The rows of a group lie close to one hidden flat surface of 10 dimensions, which passes through zero. Surfaces can cross.
Some rows, each with its group after it:
[ 15 -13  -9   1  53 -33   7 -22   2  18 -13  -2 -12   2  31] -> z_826
[-19  22  12  -5  -9   5   7 -31 -44  30  19   6  12  28 -12] -> z_334
[ -1 -17  23 -12  19  -3   3  -3 -45  25  -9  -4  23 -12 -56] -> z_826
[ 36   7 -10 -17 -39 -11  31 -11  -7 -35  23  17  -1  39  -1] -> z_334
[  1 -11  -6  29  -5  11   6 -15  46 -17 -10   7   4  -8  12] -> z_101
[  4 -33 -21   4  57 -29  21  10  10  -1   3 -32   3  -9  28] -> z_246
[ -4  -4  -8 -28 -27 -40 -43  15   9  -8 -14   4  11  -9  22] -> z_246
[-56  35 -16  14  10 -17 -31  -2 -18 -11  18  29  35  22 -10] -> z_826
[-31  18 -32  -1  39  -4  -5  27  15 -24  15  16  -7  17  16] -> z_101
[-14  59  16   0  -1 -25  10  19 -11   0  22  22  20  13 -29] -> z_101
[-11  25  11  35  12  11   2 -25  35   1   8  -8   8 -22  26] -> z_512
[ 22 -25 -14  -9 -27 -28   0  12   7 -30  -9  11   4  -2 -29] -> z_334
[-21  45   6  26  21  -6 -17  41  20  -5  -9  29  -7 -11 -34] -> z_411
[  5 -30  -1 -16  37  22  -1 -14 -39 -18  14 -28  42  -3  27] -> z_411
[ 46   7  11   6 -19 -52  16   2 -24  -1  18 -22   2  -3  -7] -> z_826
[ 17  32  17  14 -52  28  -2  21 -37 -10  14  -1  15  24   2] -> z_101
[-46  -9  -4  -1   4   6  -8  55  31  -7 -21   4  39  -8 -11] -> z_101
[ -8 -15 -11  17 -14  -5  50  25  42   4  14 -34   4  -1  11] -> z_512
[ -4  23  -9  66  -1  -5  13 -26  38 -21  23   4 -14 -21 -27] -> z_512
[  0  18  -9  -5 -28 -45 -32  -4 -39  -8  23  -9  22   4  14] -> z_101
[  3  -7  14   6  13  -2  52  14  24  26  11 -34 -12 -26 -29] -> z_334
[-18 -27 -39  49  -8 -37   8 -11  32 -12  12 -23  12   2  27] -> z_411
[-15  28   0  -2  33  -9 -14  -6 -10 -23  26   2  29  -4  18] -> z_512
[-17 -11  -8 -41 -20  -8  -1  -1 -13  10  10   4 -17   4 -28] -> z_411
[-32  15 -11  53  -7 -15 -24 -32  -6  26 -12  26  -5  20  -4] -> z_246
[  1 -20  -3 -17  15 -18  31   2   6  32  -4 -14 -14  10   2] -> z_826
[ 10 -25 -34  33 -48 -21 -13 -27 -19 -17   9   6 -28  16 -25] -> z_101
[ 22  12  27   2  26  24   8 -33  27  -6   3  -6  -2 -39   9] -> z_334
[ 19   5   8 -23  11  39 -25 -27 -13 -36  -8  43   8   7  -7] -> z_826
[  9  -4  30  18 -15  25 -13 -35   5  12 -22   2  24 -16   5] -> z_826
[ -8  25   0  21  -9   6  -2  -2  36 -18   8  22 -18 -20 -28] -> z_246
[ 32   7   4 -24 -11  19  16  22  -6  -7  -1   8 -31  19  -1] -> z_246
[-14 -24 -20  -3  23 -29  18   2  -6   2   3   6  -3   3 -51] -> z_826
[  2 -30 -35 -27  -3 -19  20   6  -1 -12   0  21 -27  33 -25] -> z_411
[  4 -32 -28  17  22 -18  -5   1  34 -11 -24  10 -20  -3   9] -> z_334
[ -8  18   7   8 -19  18  32  26 -30  25   6   3  11  52  -4] -> z_512
[ -2   8  -2 -12  15 -47 -10 -37  19  -8   4  17   4 -21 -16] -> z_101
[ -9  40   1  23  10 -21 -28 -36  21  -9   5  31 -11 -14   6] -> z_246
[ 27  -8  22  35 -22  27  15 -47  -3   5 -21  16  24  25  13] -> z_826
[ 16  -8  15 -11  10  40  18 -24  -7  26   7 -32 -16  -1  47] -> z_411
[ 23  -1  26  15  22  52 -17 -33  -5   9 -25   4  -3  -9  39] -> z_334
[-26   6 -22  16   7  43   8  12  16   5  10   9 -57   6 -23] -> z_101
[-12  -9 -33  29  17  -6  14 -23   9  18  19 -14 -56   4   6] -> z_101
[-14  19  21 -12  25 -30  31 -24  57  30   4 -12   5 -28  10] -> z_101
[  4  10 -10   6   9  -6   2 -23  42 -28  12  16 -26 -21 -13] -> z_512
[-12  -1 -12  12  21 -30 -24 -25  31 -17  10 -11  10 -37  28] -> z_512
[-24 -14   0  -1  39   8  -5  -4  -1  32 -11 -11  -7 -11   0] -> z_411
[-23   1  12  30   0 -43  -1 -19  12  37  -1 -21  16 -31 -18] -> z_826
[-24 -14 -31  38   9 -39  11  23   2  30  -8 -11 -14  26  12] -> z_246
[ 12  -7   8  -9  37  10  -9  36   2   8 -29  -2  -9  -7  18] -> z_411
[-40 -31 -10  38   4 -17  -4   6   8  26 -11 -30  26 -16   1] -> z_826
[-32  51 -21  13   0  -6 -34  23  35 -41  25  16  -5 -13  23] -> z_334
[-30  13  11 -64 -15 -14 -28  19  31   3  -7  11   4 -29   0] -> z_512
[  5 -25 -28 -16  30   3  15 -40 -24 -14  10  17  -2  41  17] -> z_246
[ -5 -24  11   3  13  50 -21 -12 -13  -5 -24  22 -16 -24 -60] -> z_411
[-11   5 -11  42  25   5  10 -34  18   8   1   5 -11   7  21] -> z_334
[  1 -19   8  -6  40  10  -2 -13  -3   5  -2 -26  19 -29  18] -> z_334
[-10 -18 -24  -6  27 -19   0   6   1   7   0  -6 -29  -4  -5] -> z_512
[  7  22  24 -27 -17  29 -47  -6   4 -28 -11  19  18 -27  14] -> z_101
[ 11   2  19  15 -36  17   0  19  -3  32 -13 -29  -8  -1  30] -> z_246
[-18 -16   1 -29  20  10  21  30  16  25  -3 -28  -2  -3  26] -> z_512
[-18  24  29 -12  33  42 -24  -6   1   9 -16  16  14 -18   3] -> z_512
[ -7 -37 -14   5  11   8  29  -5  14 -17  11 -19  17  -7  -8] -> z_246
[  0  13   4  15 -21  -8   8 -24  -5 -23  31 -15  39  -7  -1] -> z_334
[-19  31 -15 -20 -24 -24   6  -1  11 -14  39   6  -8  11   6] -> z_246
[ 24  39  29 -23   9   9  14  -1 -35  -8   8  27  19  28 -20] -> z_411
[-24   8 -16  68 -14 -31  18   4  26   2  22 -21  11 -10 -14] -> z_512
[-22   3  -2  28  22  32  -8 -21 -35  12   5   3  16  22  14] -> z_334
[ 31  13   4   4  55  34  -4  -3  16 -20 -12  14 -21  -4  34] -> z_411
[-21 -17 -17  16 -49  22  47  11  22  10   5   3   5  44  -3] -> z_826
[ 26 -15   6  47  11  -1  -4  28  34  -6 -42  11 -19 -22 -28] -> z_246
[ 21 -31  -9  -3  44  13  30 -20 -13   4  -6  -1  -8  25  15] -> z_411

New rows, each followed by its group:
[ 27 -12  -4 -19  -3  -3  39  19 -10  17 -13  14 -33  43  -8] -> z_411
[ 19  28  30  40   5   5  -8 -44 -12  20 -14  17  18   3  14] -> z_826
[-14 -37  -9  31  13  35 -10   1  -2  -7 -15 -11  -1 -22 -30] -> z_411
[ -9 -30  -5 -37  26  28   5  -8 -26   9  -8  12 -25   6 -44] -> z_411
[-11 -18  13  -7  11 -55 -10   3  -2  11 -19  -7  58 -17 -12] -> z_101
[ -6 -24 -18 -14  -7  20 -10 -24   3   2  -2  -7 -17  11  51] -> z_246
[  1  15   8  12 -55 -10  -8   7 -16   9  -3  21 -18   5 -62] -> z_512
[-16  -1 -23  15  30 -39  40  21   5   4  29 -24   3   7  -5] -> z_246
[ 15 -13   2  29   8  -1  13 -13 -12  18   8 -45  10  -3  51] -> z_512
[-20  -9   4 -28   3   4  17  25  59  -6 -14   2  22 -11  12] -> z_101
[-23   0   7 -26 -30 -26  -2 -23   0   7   9   9  30  -4 -28] -> z_826
[  9  30  19 -17 -15  21   2  13 -11  -6  10  14 -18  -3 -36] -> z_826
[-50  25  14  33  23  35  -4  13  14  17 -20  32  17   0 -46] -> z_512
[ 23  22 -10 -26 -23 -11  21  -6   1 -46  28  26  19  39  12] -> z_512
[-21  24  -7  -7  13  -6 -40 -23  -8 -27   4  31  24   2   9] -> z_826
[ 10  16  20 -11  14  23 -10  29  -9   0  -3 -21  11 -16  31] -> z_411
[ -9  25  28  12  -9  35 -14  19 -14   1  14 -35  34 -24  28] -> z_334
[ 15  11  29  11  -6  19  18 -23  29  22  -1 -29   4 -20  48] -> z_101
[ 38 -32   2 -23   8   7   3   9   6  -8 -20 -21   1  -9  43] -> z_334
[ -2 -12  10  10 -15   7 -28 -30  13  -5 -39  25  49  14  46] -> z_512
[-27 -11  -3  17  -1 -25  20  -7  -9  58  -5 -11  -7  16 -17] -> z_334
[-19 -24 -20   4 -18   8 -14  15  -6 -26   8  -2   5 -12 -37] -> z_411
[  4  -6  -5  30  12  -6  12 -15  16 -12   8 -15  19  -2  32] -> z_512
[ -8   6  20  20   1  22 -24 -52  -5  -2  -7  15  27 -17 -12] -> z_246
[-18  35  19  22 -18  22 -41  20 -17 -10   7  -3  18 -26  -9] -> z_826
[ 23  10  23 -64  -1  -8  12  -2  -6  16   6 -10 -10  -8  12] -> z_334
[ 49  -8   2  -5 -13  15  19  -2 -10 -30   1  16 -17  12 -24] -> z_826
[ 34 -53  -4 -46 -25  -4  11 -17 -19  11 -12 -19  -2  16  33] -> z_411
[  8 -30  16  -2  -1  68 -22   2 -13 -11 -30  -1  18 -10   7] -> z_826
[-23  12 -17 -30  22  17  -2  33  -8   1  17  -6 -28  12  15] -> z_101
[-30  -8 -10 -16   8 -23  -6  -6  28 -21  23 -21  29 -36   0] -> z_246
[ -6  -8 -11   4 -47  47 -13   5  37 -30  -7  15 -18  -8  -2] -> z_101
[  4  -7   0  14   8  19  33 -19 -30   7  -6  30  13  55 -24] -> z_826
[-24   4 -10  39   9 -19  12 -15  23  22  -7  18 -19   5 -27] -> z_411
[ 26 -15  24  -1 -37  52  -1  14  29 -19 -22  -2  -4 -34 -25] -> z_246
[  0  53  32   8   9  25  32  -3  30  14  15  12 -10   1  -7] -> z_101
[-14   2 -20 -16  -4  -1  10  -1  -5  21 -15  41 -26  61  10] -> z_512
[ 18  28  24   5   9  14  20 -35 -17  -6  29  -8  19  -2   2] -> z_246
[ 15 -23 -30  29  29 -14   6 -12 -22 -16   3   4  -7  23  -1] -> z_512
[ -7   6   3 -25  36  36   4  16 -11 -13 -12  40  -3  23 -34] -> z_512
[-16  24  20 -12  10   7   9  -8  32 -15  39 -32  19 -56   0] -> z_246
[-17  11  33  -9  -8  -1 -18 -44   5  25 -13  11  34 -21  -4] -> z_826
[-10  10 -11   5  10 -32  12 -23  21 -41  30  15  28 -14 -35] -> z_246
[-12  -5   4  20  13  23   8   8   9  32 -14   2 -45 -14 -42] -> z_512
[ -4  15   6  55  15  27 -14 -12  42   4 -15  -4 -10 -22  38] -> z_334
[-15 -46 -31   0 -14 -23   0 -20   2 -11   3 -15  31  13  34] -> z_246
[ 24   8   6   2  19 -10  -7 -33  -4  -9   1  12  -2  -6   8] -> z_101
[ 26  -7  -9  33  -7   0  43  -9  17   1  23 -32 -22   2  20] -> z_512
[-20  13  16 -10  24  22   7  21 -15  38 -12  11 -26   3 -45] -> z_411
[-35  34  21  16  25 -14  -6  -5 -11  31  -3  18  15  -4 -38] -> z_411
[-50   2 -31   2  -5 -11  21   4   7 -10  31  18   6  18 -55] -> z_246
[ 14  -5  -1 -12 -14 -33  14 -14 -40  25  19 -14 -21   9 -25] -> z_101
[ 11  20   5 -15  12  11 -11 -20  -5 -29   5  30  20  16  17] -> z_512
[-18  27  10 -44  14 -10   1  30  12 -18  27   0  -3 -41 -57] -> z_334
[  7   1   1  16   7  17  32  -2   5  11   7 -18  13  23  44] -> z_512
[-23  26  -9 -10 -35   1  15 -21  -5  -8  50  -3  -6   9 -18] -> z_411
[-18  -2  15  -5 -33   0 -40 -10   9  37 -36  16 -27 -24 -23] -> z_512
[ -8 -28  -2  -4  36  33  18  -1  34  19 -20 -10 -26 -15   9] -> z_101
[  3   9  24 -13 -40 -18 -12  22 -44  30  16 -48  17 -17   8] -> z_512
[-16  44  -8 -18 -24   3 -20  -8   3 -13  32  15 -32  -5  -8] -> z_101
[  8  -9   5  -3  52  -8   6  -5  -8  16 -30  23  -4  14  -8] -> z_411
[  4 -44  -7  -3  12   3  15  -5  -3  -5 -13   2  -1 -11 -51] -> z_826
[ 17 -12  28 -11 -24   6   0  15 -25  17  -6 -30  16 -21 -12] -> z_826
[ -2  25  13 -23  12  22   6   3  32 -13  13   5 -22 -29 -17] -> z_512
[-11 -11   4  -8 -27 -31 -41 -11 -22   2 -18   8  43   1  10] -> z_246
[-50  29  -9   1  14 -15 -12  25 -21  16  17   3  15  14   0] -> z_826
[ -4  19  13   2 -16  -7 -43  38  11 -15 -20   7  11 -33  -9] -> z_411
[-17  -1   6 -27 -47 -27  -9  24   9  37  -1 -25 -16 -18  -1] -> z_512
[  2  46   4  23  -1 -21 -24 -18 -48  10  37  -8 -39 -13 -28] -> z_512
[-36  -9 -23  43 -16 -26  19  25  16   2  -3  12  19  23 -43] -> z_512
[ -2 -31 -25 -13  33  -2  11  10  11 -23  -9  19  -4  13 -14] -> z_512
[ -6  15   0  13  -4 -25 -15 -26   5  -6   3  10  21   0  18] -> z_826
[ -1  31  15  -7 -28  10  43  24   6  12  33 -31  14  14  26] -> z_512
[  1 -30   2  32 -33 -20 -27  -8   0  13 -37   0  18  -7  -8] -> z_334
[ 36   0  11  25 -33   6  11 -22  16  -7  -5  -3  -2   1  14] -> z_826
[-13 -20  -3   3  13 -43  12  15 -16  31   3 -33  10 -12 -13] -> z_826
[  3 -13 -13  45  19 -41 -13 -29  -5 -19  -1  11  17 -15 -33] -> z_826
[ -9   1   2 -51   3   8   2  35 -31  16  -2   8 -11  22 -17] -> z_512
[  3 -25 -30  -6   7  17   5  18   8 -34  -8  19  -9  23   0] -> z_101
[-37  -6 -11 -26  18 -18  -2  13   8  40   3 -25 -23  -9  16] -> z_411
[  6 -45 -24  44  12  10  -8  37  23 -13 -29 -30   7  -9  46] -> z_334
[-20   0  18  -9   2  23 -29  -6  19  -1 -26  28  -7 -37 -56] -> z_101
[  4  19  -6   9  12  -4  -6   2  22   5   1  -4 -25   0  45] -> z_826
[-11  12  11   8  16  32  14  12  37  -9 -18  34  -1  -5 -42] -> z_101
[-24  21  -9  -7  20 -43   8  26  13   2  26 -18   4 -18   0] -> z_246
[-55  23  22  -5   2  16 -34   7 -19  22  16 -30  29 -48 -17] -> z_411
[ -1 -26  -2 -15   9  17  -8  10  -2 -22 -36  41  22  18 -33] -> z_512
